The groups are shells around one centre, one inside the other: the same stretched ball of 6 dimensions in 8 sizes.
In the rows, zero is written as 128.
Some rows, each with its group after it:
[136 137 154 182 131 116 208 163 127 133 120 126 129] : k158
[113 127 145 165 124 105 180 153 142 139 133 139 130] : k677
[131 119  98 100 133 124  94 153 136 145 148 123  85] : k467
[114 144 136 158 133 110 185 165 156 150 148 149 143] : k575
[158 120 131 129  77  96 158 125  97 139 117 116 109] : k575
[134 156 110 165 150 119 136 165 133 164 163 160 107] : k956
[123 121 159 146  94  99 217 146 140 129 113 117 152] : k956
[115  96 109  59 101 106 119 140 153 128 132 106 118] : k677
[119 109  96  80 105 100  88 133 140 147 151 133 101] : k467
[106 140 136 164 156 131 169 180 166 147 149 139 124] : k665
[120  99 139 103 126 112 181 155 145 106 107  96 133] : k677
[109 114  99  81 109 120  85 148 161 156 159 126  96] : k575
[132 127 168 177 102 110 224 152 128 130 108 115 137] : k956
[100 127 118 132 141 120 127 164 166 151 157 142 113] : k956
[145 139 169 208 112 105 228 150 108 135 110 130 131] : k641
[109 131 105 113 132 113 117 157 160 156 163 147 117] : k467
[130 150 127 173 133 111 162 159 133 159 152 155 120] : k158
[130 128 115 122  86  94 126 129 128 160 150 145 112] : k677
[113 127 128 133 113 119 142 156 155 153 147 131 114] : k677
[125 138 138 164 125 101 183 152 134 144 137 146 135] : k158
[148 130 112 123 111 119 124 147 118 151 140 123  92] : k467
[126 115  98  74 136 134 104 164 155 138 145 107  98] : k641
[118 108 122 107 118  97 146 140 139 126 130 126 125] : k644
[121 140 135 165 156 125 178 175 149 140 140 136 125] : k644
[137 129 138 126 104 119 182 157 139 139 126 111 129] : k665
[134 118  99  73  99 114 107 144 142 149 147 117 106] : k665
[150 132 114 118 105 117 133 147 121 151 139 121 101] : k677
[135 145 106 152 112 106 105 141 121 174 165 161  91] : k665
[135 139 132 160 130  95 184 149 123 139 135 149 137] : k665
[110 121 126 115 131 117 157 162 162 136 140 125 131] : k644
[143 156 162 211 107 116 215 159 120 158 129 139 127] : k641
[118 132 125 130 130 114 161 160 153 143 144 135 131] : k158
[123 128 148 169 136 107 196 157 133 128 122 132 133] : k644
[107 104 105  74 119 110 112 148 161 135 144 120 116] : k467
[122 118  67  64 111 105  37 132 141 167 177 148  80] : k641
[113 112 129 116 140 122 156 164 156 124 128 112 120] : k644
[128 153 131 186 142 115 166 163 134 158 152 157 118] : k644
[131 154 132 184 100  99 158 142 125 175 157 166 118] : k641
[109  96 124  76 104 107 144 144 159 123 125 104 128] : k956
[124  95 107  58 109  95 129 134 139 116 125 109 125] : k665
[111 132 122 139  99 106 126 143 149 167 159 149 111] : k641
[126 111 143 132 122 104 187 149 133 116 112 113 133] : k158
[138  96 123  74 120 110 164 148 132 102 104  87 127] : k641
[132 129 102 128 139 105 114 146 124 145 150 147 101] : k467
[126 101  83  57 109 114  60 136 138 144 150 116  79] : k575
[106 127 156 170 149 112 215 170 157 123 124 132 150] : k575
[144 118  96  96 110  94 107 129 112 142 142 135 102] : k956
[152 123 147 149 113 105 203 146 108 120 104 110 128] : k677
[133 135 156 168  96 108 203 149 130 144 123 126 133] : k467
[135 111 133 111  97 120 150 147 133 134 120  99 106] : k665
[149 110 155 129  93  95 219 137 111 109  92  97 144] : k575
[126 125 116 115  96  97 133 136 135 153 147 140 119] : k158
[100 128 122 127 152 130 145 177 176 144 152 131 122] : k575
[112 138 153 181 131 105 206 160 148 141 134 146 146] : k956
[136 131 114 121 131 111 147 154 132 140 140 132 119] : k158
[127 142 111 148 135 104 134 151 133 157 158 159 115] : k644

New rows. What belongs after each?
[126 109 148 113 101 117 189 154 145 121 109  93 132] : k956
[110 115 110 107 101  93 111 131 144 152 153 146 114] : k575
[124 114  85  66 107 107  77 138 144 152 158 130  97] : k467
[142 122 114 102 112 110 142 146 128 136 132 117 115] : k158
[130 122 149 133  84 108 189 145 138 140 121 112 134] : k956
[114 143 151 185 154 113 214 173 151 135 134 145 149] : k575
[120 135 133 137 123 125 168 167 158 148 142 125 126] : k956
[114 123 165 169 133 103 234 161 146 116 111 124 158] : k575
[151 147 129 173 146 126 167 167 116 144 134 132 104] : k665
[133 122  89  85 133 110  99 148 135 143 152 134 103] : k677
[114 144 116 150 167 124 149 176 158 148 158 150 122] : k665
[101 106 118 106 133 106 131 150 157 130 140 129 120] : k665
[122 118 141 144 106 107 165 145 135 137 126 124 118] : k677
[143 147 125 158 116 117 153 155 125 160 147 140 109] : k644
[133 146 117 157 136 103 152 153 128 153 152 158 121] : k677
[118 108 158 135 124 109 218 158 146 107 102 103 149] : k956
[149 134 101 115 111 109 115 141 116 155 148 135  98] : k467
[121 122 113 133 147 109 127 153 135 137 143 140 105] : k677
[136 148 131 186 148 123 160 166 126 152 144 145 104] : k677
[122 137 106 129 105 105 108 142 140 171 166 155 104] : k677
[144 140 124 163 135 117 150 156 117 147 139 137 101] : k644
[147 144 173 209 125 113 249 163 115 129 106 123 141] : k575
[151 124 114 118 100 102 133 134 108 144 133 126 103] : k644
[116 114 144 136 133 123 178 165 151 123 119 107 123] : k677
[136 160 156 217 148 116 222 172 128 147 133 151 137] : k575
[128 147  93 129 131 125  88 158 143 176 176 154  88] : k665
[109 138 116 128 141 122 143 170 168 154 160 143 126] : k575
[120 121  92  99 116 105  81 138 139 158 163 146  93] : k467
[147 128  93 106  95 108  81 132 114 166 156 137  79] : k575
[141 146  91 131 142 128  89 160 129 168 168 147  80] : k575
[144 112 129  93  97 104 176 142 127 121 113 101 134] : k575
[142 149 127 165 127 120 161 161 127 157 145 140 112] : k644
[129 127 104 105 118 127 104 156 145 156 153 124  92] : k677
[109 114 142 133 113  93 184 144 147 128 126 131 145] : k665
[120 117 118 103 122 101 151 148 146 132 136 129 133] : k644
[131 101 127 103 118 105 154 142 127 114 113 105 116] : k467
[139 125 116 104 105 118 138 150 135 145 136 114 110] : k467
[158 129 146 144  80  99 198 135 104 136 111 114 129] : k575
[118 130 141 142 144 113 204 169 154 125 127 127 151] : k641
[126 125 149 159 151 108 215 164 135 112 113 124 146] : k575
[136 125  82  87 108 107  69 135 128 163 164 142  85] : k677
[132 147 116 160 114 106 129 146 127 170 160 159 104] : k467
[143 142 144 172 107 111 185 151 121 150 131 133 121] : k158
[113 132  88 100 123 102  87 144 151 166 175 161 109] : k575
[111 112 111 108 139 100 129 147 146 130 141 137 120] : k956
[145 124  99 103 132 113 116 149 121 138 140 126  99] : k467
[119 131 163 176 141 130 219 177 152 127 117 113 136] : k575
[141 117 144 137 122 124 185 159 127 121 108  97 115] : k956
[151 146 132 171 134 125 168 163 117 147 133 129 104] : k956
[129 105 106  78 144 116 132 156 141 114 126 106 114] : k665
[132 101 107  87 123 106 115 139 125 122 126 112 100] : k956
[134 102 126  88  98 106 153 139 132 121 115  98 120] : k158
[133 143 160 206 121  98 216 150 118 141 123 147 136] : k575
[133 106 104  85 117 110 110 141 129 131 133 113  98] : k158
[139 149 114 165 143 108 144 155 121 156 154 159 110] : k677
[139 123 105  87  90 114 114 141 135 154 145 118 104] : k665
[132 118 153 134  92 101 208 144 133 126 110 110 145] : k467
[149 148 118 162 122 118 136 152 114 162 149 144  95] : k677
[136 108 117 109 121 111 129 143 122 127 124 112  98] : k677
[145 142 142 167 116 121 185 160 124 147 129 124 117] : k467
[129 115 125 133 110  98 139 135 120 137 130 131 107] : k665
